The rows are grouped in 3 ways, from coarse to fine. Each group lies inside one group of the grouping before and may be the whole of it. The rows also spread widely along 11 directions, which tell nothing about the answers.
In the rows, zero is written as 128.
Some rows, each with its group in each grouping after it:
[140 135 145 112 149 113 117 138 143 111 143 111 110 117 113 133 133 147
 166 105 113 154  93]
gel k_295 k_382
[165 115 143  99 100 179 150 134  94 104 117 102 133 134 168 119 199 115
  91 139 122 112 135]
gel k_553 k_285
[129 128 119 103 124 186 120 126 110 105 114 189 138 114  62 155 111  67
 149 150  68 146  73]
gel k_757 k_327
[164 138 131  95 128 122  84 143 170 100 133 102  99 118 104 140 106 181
 125 147 154 164 115]
Lub k_14 k_141
[153  77 150 148 157 109 174 168 127 128 177  59 136 145 130 145 136 122
 154  73 151 114 102]
Lub k_860 k_345
[146 146 173  30 129 168 132  55  62 139  74 119 148 144 178 105 136 149
  63 114  59 132 151]
Lub k_75 k_525
[ 70 113 134 120 107 114 129  86 138 101 184 129 108 173  40 108  69  66
 168 116  75 148 138]
gel k_757 k_278
[169 123 111 158 127 121 158 192 175  90 187  64  90 125 139 134 132 149
 176 107 192 142 154]
gel k_757 k_101
[137 122 149  76 156 135  93 106 138 126  92 141 163 105  76 142 137 122
  66 122 150 145 100]
gel k_553 k_130
[169 122 149  93 132 106 127 130 182 122 147  89 106 114 144 117 146 176
  75 102 191 167 150]
gel k_295 k_748
[153 117 117  82 136 142 118 141 173 118 151 133 121 118  66 171  52 135
 122 150 117 168 114]
Lub k_860 k_350
[127  98 115 141 105 121 123 137 117 112 141 103 147 156 123 136 128 115
 120 140 146  82 132]
Lub k_73 k_988
[138  82 118 171 113 108 100 164 131 105 149  99 143 150  98 131 130 125
 120 123 203  88  94]
Lub k_73 k_741
[136 131 155  92 129 110 116 116 144  97 141  63 117 139 133 112 169 151
 113 126 141 133 158]
gel k_553 k_674
[177 114 127 129  92 170 169 156 132 113 161 129  93 123 158 130 143 120
 152 130 105 152 121]
Lub k_73 k_316
[176 129 160  66 159 123 104 131 122 125 112  78 130 120 162 137 137 202
 113 106 130 140  80]
gel k_295 k_526
[126 135 134  82 116 142 113  83  88 117  91 108 159 156 139 113 133 133
  68 133 128 100 177]
Lub k_73 k_988
[173 143 114 128 111 131 143 150 160 126 127 149 106  93 183 133 156 157
 129 128 132 145 138]
gel k_757 k_101
[143 100 144 138  86 127  94 124 151 114 140 152 107 124 104 104 165 120
 100 138 142 147  85]
Lub k_73 k_988
[137 179  95 110  74 167  69 137 141  51 102 148  92 115  99 121 168 130
 138 207 124 133 163]
gel k_295 k_382
[ 93 114 110 132  98 115  96 105 104 100 127 115 156 173  93 116 110 109
  97 138 154  78 150]
gel k_757 k_101
[119 111 170 122 185 106 156 117 116 132 156  91 139 136  86 116 111 113
 147  30 144 158 104]
gel k_553 k_285
[133 107 123  61 130  83 102 104 142 162 118 115 173 134 171 171  93 187
  85 161  90  84 102]
gel k_553 k_674
[127 108 130 117 100 113  90 123 110  99 150  63 126 185 108 104  87 174
  99 124 168 104 134]
Lub k_860 k_350
[134 139 126 161  76 131 139 138  73  92 142  80  98 167 194  87 181 149
 179 122  92  82 149]
Lub k_860 k_345
[128 148 129  99  89 126  85 122 156  75 143  96  89 134 111 112 154 150
 142 179 113 138 146]
gel k_553 k_130
[162  78 146 119 113 156 169 149 160 125 183 133 114 121  97 137 121  97
 109 109 136 171  89]
gel k_553 k_674
[143  89 158 132 172 115 169 143  93 140 153  75 164 145 141 132 132 129
 132  45 154 111  91]
gel k_553 k_674
[147  98 125 129 148 129 211 152 133 151 170 122 144 122 153 164 107 102
 160  84  99 125 122]
gel k_553 k_674
[182 143 107 151 108 211 206 183 104  83 163 112  90 133 134 122 117 104
 164  85 162 158 170]
gel k_295 k_748
[114 135 161  99 173  95 168  78 102 162 118 119 149 132 154 119 124 122
 140  51  81 139 149]
Lub k_73 k_316
[102 171 160 135 139  91  66 104  84  90  97  93 110 142 129  80 181 160
 195 103 101 110 105]
Lub k_75 k_525
[149 151 144 123 152 122 128 130  82 110  96  59 145 143 172 102 161 169
 120  78 184  95 173]
Lub k_75 k_525

New rows, each followed by its group in each grouping:
[170 140 106 137 101 189 152 157 125 107 147 166  91 117 101 126  59 130
 153 110 136 177 117]
Lub k_75 k_525
[113 124 127 128 194  82 127 133 149 153 109 161 181  89  84 178 119 105
 145  90 130 122  92]
gel k_553 k_674
[142 136 103 131 103 163 129 156  86  72 144  65 123 175 119 120  96 143
 134 123 180  96 167]
gel k_295 k_748
[151 143 102 179 130 102 125 162  92 137  98 133 142 121 195 130 145 177
 155  90 163  78 110]
Lub k_14 k_141
[136 119 122  99 120 168 146  99  83 156  97 200 163 125 114 146  77 105
  91 111  69 132  96]
Lub k_860 k_345
[122 148 103 161 108 105 125 162 143  74 148  76 108 144 132 122 168 125
 170 137 171  93 190]
gel k_295 k_748
[147  96 106 160 145 131 173 162 118 138 146 124 164 134 128 152  94 113
 116  74 188 102 125]
gel k_757 k_101
[147 127 165  96 145 106  77 112 108 125  96  97 140 127 151 114 163 183
 111 113 131 114  79]
Lub k_75 k_525
[122 146 158 135 120 118 143  98  92 119 134 115 109 143 152  69 161 140
 141  61 115 146 136]
gel k_553 k_674
[123 166  91 124  80 165 127 131 156  75 125 176  98 111  89 128 147  77
 139 176 111 148 198]
gel k_295 k_382
[149 133 106 141 115 165 134 164 159  93 148 161 103 106  62 148  93  90
 164 141 138 165 126]
Lub k_75 k_525
[144 130 125 185 114 167 118 176 103  72 135 132 102 127  75 111 172  94
 182 108 155 136  89]
Lub k_860 k_350
[ 90 152 134 153 193  64 154 114 121 142 137 124 142 126 114 130  96 121
 208  37 109 132 131]
gel k_757 k_101
[109 103 131 123 183  88 126 125  95 138  99  90 212 144 127 163 150 107
 108  95 157  50 127]
gel k_757 k_101
[ 86 133 116 173  75 106 106 110 157  96 163 175  84 137  56  93 103  84
 173 132 111 151 138]
Lub k_75 k_525
[120 124 161 112  91 132  59 103  81  86 128  93 104 170 106  82 133 161
 145 136  99 120  68]
Lub k_75 k_525
[184 122 119 143 116 148 161 189 160 101 171  98  85 112 146 141 125 142
 182 126 146 149 128]
Lub k_75 k_525
[178 156 124  70  92 194 130 112  84 123  75 169 129 112 194 126 154 154
  84 150  78 131 127]
gel k_295 k_526
[168 121 123 134  77 172 176 145 169 119 178 179  65 104 120 119  99 105
 153 125  96 198 126]
Lub k_75 k_525
[132 108 110 147 116 124 131 157 155 112 182 139 103 138  68 155  46 120
 184 122 116 153  86]
Lub k_14 k_141
[122  92 105 161  89  65 113 147 175 124 173 112 124 147 143 132 119 149
 127 141 163  89 126]
gel k_757 k_101
[ 81  87 138 146 120 108 123  98  87 131 145 141 158 171  65 121  90  81
 130  94  96 101  88]
Lub k_860 k_345
[108 129 123 105 127 112 147  96 134 143 140 154 142 133 109 135  77 116
 119 105  97 139 142]
gel k_553 k_674
[123 109 165 129 141 147 155 127 122 100 152 121 124 124  78 118 187  58
 149  91 108 154 109]
gel k_553 k_674
[122 121 123 131 114 181 119 141  92  71 152 114 116 164  30 125  86  83
 159 125 121 142 114]
Lub k_860 k_350
[115 109 136 131 164  61 140 132 158 140 170  89 135 140 112 143  84 148
 155  71 151 126 117]
gel k_295 k_748
[128 123 148 131 140 170 199 135  73  94 158  83 128 161 116 113 150  65
 166  66 111 127 164]
gel k_295 k_382
[122 117 168 148 128 115 164 100 114 144 138 162 116 122 132  85 176  94
 123  43 118 159 107]
gel k_295 k_748
[120 143 132  93 130 124  78  96  94 110  91 107 154 152 107 117  94 160
  93 126 149 105 143]
Lub k_75 k_525
[ 90 155 137 132 145 103  88  86  81 104 104 114 140 162  75  89  98 132
 141  77 143 123 144]
Lub k_73 k_741
[128 132 131  99 123 166  91 102  79 114  87 174 149 131  80 132 109 107
 118 136  88 130  79]
Lub k_73 k_741
[132 183 127 120 164 123 137 134 114 103 100 120 124 103 148 132 176 130
 186 101 105 130 163]
gel k_295 k_382
[132 139 102 108  92 106  88 103 155 143  96 188 144 107 144 134 120 163
  65 161 134 116 129]
gel k_553 k_674
[168 115 123 142 108 127 101 169 163  84 159  89  94 131  99 120 126 156
 130 133 203 150 123]
Lub k_73 k_741
[147 145 120 104 138 167 127 110 117 122  92 169 147 111  96 122 102 121
  65  95 171 158 147]
gel k_757 k_101
[146  95 100 122  53 108  87 140 195 120 161 152 104 125 126 146  96 153
 103 209 129 117 110]
Lub k_75 k_525
[132 101 112  97  96 145 107 120 132 119 109 149 170 131 109 154 137 108
  52 174 143  91 130]
gel k_553 k_674
[107  98 143 179 142  84 117 131  88 139 128 124 159 147 118 115 134 118
 152  65 149  81  71]
Lub k_75 k_525
[129 123 165 144 134 121 180  91  94 156 138 144 120 140 145  77 127 119
 108  16 132 166 141]
Lub k_14 k_141
[168  76 157  81 127 149 173 147 144 111 189  47 123 151 135 146 129 127
 113 123 126 138 124]
gel k_553 k_674
[120 119 116  94  88 147 141 119 147  95 160 112 115 154  92 145 106  85
 130 177  80 126 183]
Lub k_860 k_350
[115 142 110 127 119 140  91 148 142  62 131 116 122 128  54 145 144  96
 159 171 137 120 137]
gel k_553 k_674
[115 109 117 112 125 150 153  93  87 163 109 202 176 135  99 149  49  84
  93 104  89 114 113]
Lub k_75 k_525
[153 158 161 108 170  98 123 129 128 117 133  76  93 119 155 112 138 186
 196  76 108 165 113]
Lub k_73 k_741
[107 159  89 150  65 130 122 126 101  79 136 114 104 163 159 106 140 127
 177 165  93  78 186]
gel k_757 k_101
[117 142 135  93 112 120  66  79 108 128 107 165 123 140  80 104  59 173
  99 117 101 159  82]
Lub k_860 k_345
[128 106 148 132 177  69 181 134 152 167 156 119 148 106 162 155 148 120
 168  67  96 123 106]
gel k_553 k_674
[151 121 129 188 134 149 163 155  80 138 129 175 126 113 135 119 137 105
 188  50 121 136  56]
Lub k_73 k_316
[155 132 114 122 114 146  93 167 114  65 146  51 112 158 121 128 117 172
 155 148 169 107 123]
gel k_757 k_101
[ 95 112 133 103 127  74 108  82 140 129 147  95 147 168 105 112  78 145
  87 104 150 116 161]
gel k_757 k_101
[136 128 142 115 176  97 135 119 107 151 105 110 165 125 144 139 105 154
 122  69 149 111 126]
Lub k_75 k_525
[108 158 114 135  98 112 101 112 124  94 147 119  87 152 111 100  95 147
 190 134  93 136 145]
Lub k_73 k_988
[130 139 103 166 124  88 119 137  95 149 120 146 134 135 164 124  77 189
 164  83 124  99  89]
Lub k_860 k_345
[166 111 138 163 113 158 171 161 104 112 151 121 111 129 161 105 174 116
 149  78 145 133 103]
gel k_757 k_101
[141 153 120 131 117 157 124 127 137  98 143 159  90 121  78 104  84 131
 145  97 141 191 124]
gel k_757 k_101
[151 141 130  75 109 196 100 118  64  85  96 109 136 154 105 127 108 139
 107 154  98 120 118]
Lub k_860 k_345
[125 110 111 149 146  87 137 151 134 130 144  97 160 137 129 149 111 141
 133  98 176  88 132]
gel k_553 k_674
[143 136 121  99 133 148  91 133 117 110 108 147 133 118 101 159 110 133
 163 162  77 128  73]
Lub k_73 k_988
[146 137  89 161 127 114  90 168 107  97 121  87 143 147 123 139  86 182
 151 121 206  84 125]
Lub k_73 k_316
[ 78 110 157 105 142  94 137  68 125 137 157 123 140 160  60 104  75  92
 108  66 116 153 140]
gel k_553 k_285
[142 110 119 148 169  86 109 167 159 138 130 149 151  96 101 169 117 143
 152 100 160 124  54]
gel k_295 k_382
[148 117 125  91 160 103 177 116 110 180 129 113 166 136 185 160  53 172
 117  79  94 112 135]
Lub k_860 k_345
[135  90 140 110 174  99 183 130 152 156 150 112 163 121 126 177 119  85
 138  95 106 120 138]
Lub k_73 k_741
[128 125 124 107 151 118  95 150 144  90 140  91 134 134  70 162 105 131
 157 141 142 122 105]
gel k_295 k_748
[125 145  90 119 106 140 104 114  93 139  75 191 166 122 139 151  89 132
 111 156 102  83 127]
Lub k_75 k_525
[145  86 144 126 104 116 156 135 159 118 187  84 105 148 132 124 133 116
 132 119 131 140 140]
Lub k_73 k_316
[134  67 159 131 128 102 114 153 198  97 192  94 106 129  60 137 170  83
 146 135 146 152  77]
gel k_757 k_278
[113 120 126 109  83 133 118  67  67 152 111 163 150 170 151  88  72 151
  67  97 110 107 114]
gel k_757 k_327
[ 80 152 135 150 135 113  87  98  76  88 102 121 138 161  66  96 134 102
 153  93 136 107 140]
Lub k_14 k_141
[170 132 146  92  96 185 125 126 111 104 130 133  93 128 134 113 129 140
 129 139  90 162 100]
Lub k_75 k_525
[156 136 165 111 167  95  98 121 113 141  71 110 156  98 184 122 213 170
 107  97 146 104  97]
Lub k_75 k_525
[169 101 113 178 131 132 131 193 117 109 132 112 146 124 128 139 148 140
 123  86 226 100  87]
gel k_295 k_526
[110 150 127  98 119 134  96 114 139  79 120 126 121 133  71 131 146  97
 134 159 114 133 155]
gel k_295 k_748
[104 146 119 107 103 100  97 104 140  92 138  93 116 156 123 116 125 141
 137 154 116 112 179]
gel k_757 k_101
[155 104 147 113 141 134 150 151 120 110 132  76 141 131 147 150 190 112
 138 131 110 103 127]
Lub k_860 k_345
[106 154 108 116 165 121 164 114 138 123 139 140 139 127  78 148  53  97
 162  84 117 153 183]
gel k_757 k_101
[132 162  98 101  51 143 104  96 121 113 118 164 102 137 165 104 106 170
 107 174  84 126 160]
gel k_553 k_674
[115 140  90 136  79 167 147 116 120 110 127 198 129 127  93 127 102  76
 114 145 108 130 163]
gel k_553 k_674
[159 172 135 154 165 104 146 144 134 136 126 143  93  89 164 103 127 184
 189  35 143 183 105]
gel k_757 k_101
[169 129  95 106 104 133 173 131 127 165 115 164 147 115 215 155  93 165
  88 119 118 108 154]
gel k_295 k_526
[161 165 104  88  91 182  67 141 115  60 106 110  99 135  99 134 111 161
 145 196 120 138 128]
Lub k_73 k_316
[157  99 157  63  86 193 164 106  87  96 160  63 114 181 145 114 130 109
 102 144  80 133 157]
Lub k_73 k_316
[123 141 100 149 107 131 118 131  68 111 128 109 132 170 137 115  67 160
 167 108 126  89 127]
Lub k_73 k_988
[109 181 111 156 129  89  77 149 147  62 142  86  82 134  92 104 134 162
 211 120 161 136 156]
gel k_295 k_382
[153 174 110 150  90 129 126 138 120 106 115 142  88 114 202  93 177 172
 161 124 122 128 152]
gel k_757 k_101
[119 100  86 136 122 126 133 149 135 125 134 146 175 133  83 172  77  94
 103 142 165  87 132]
gel k_553 k_285
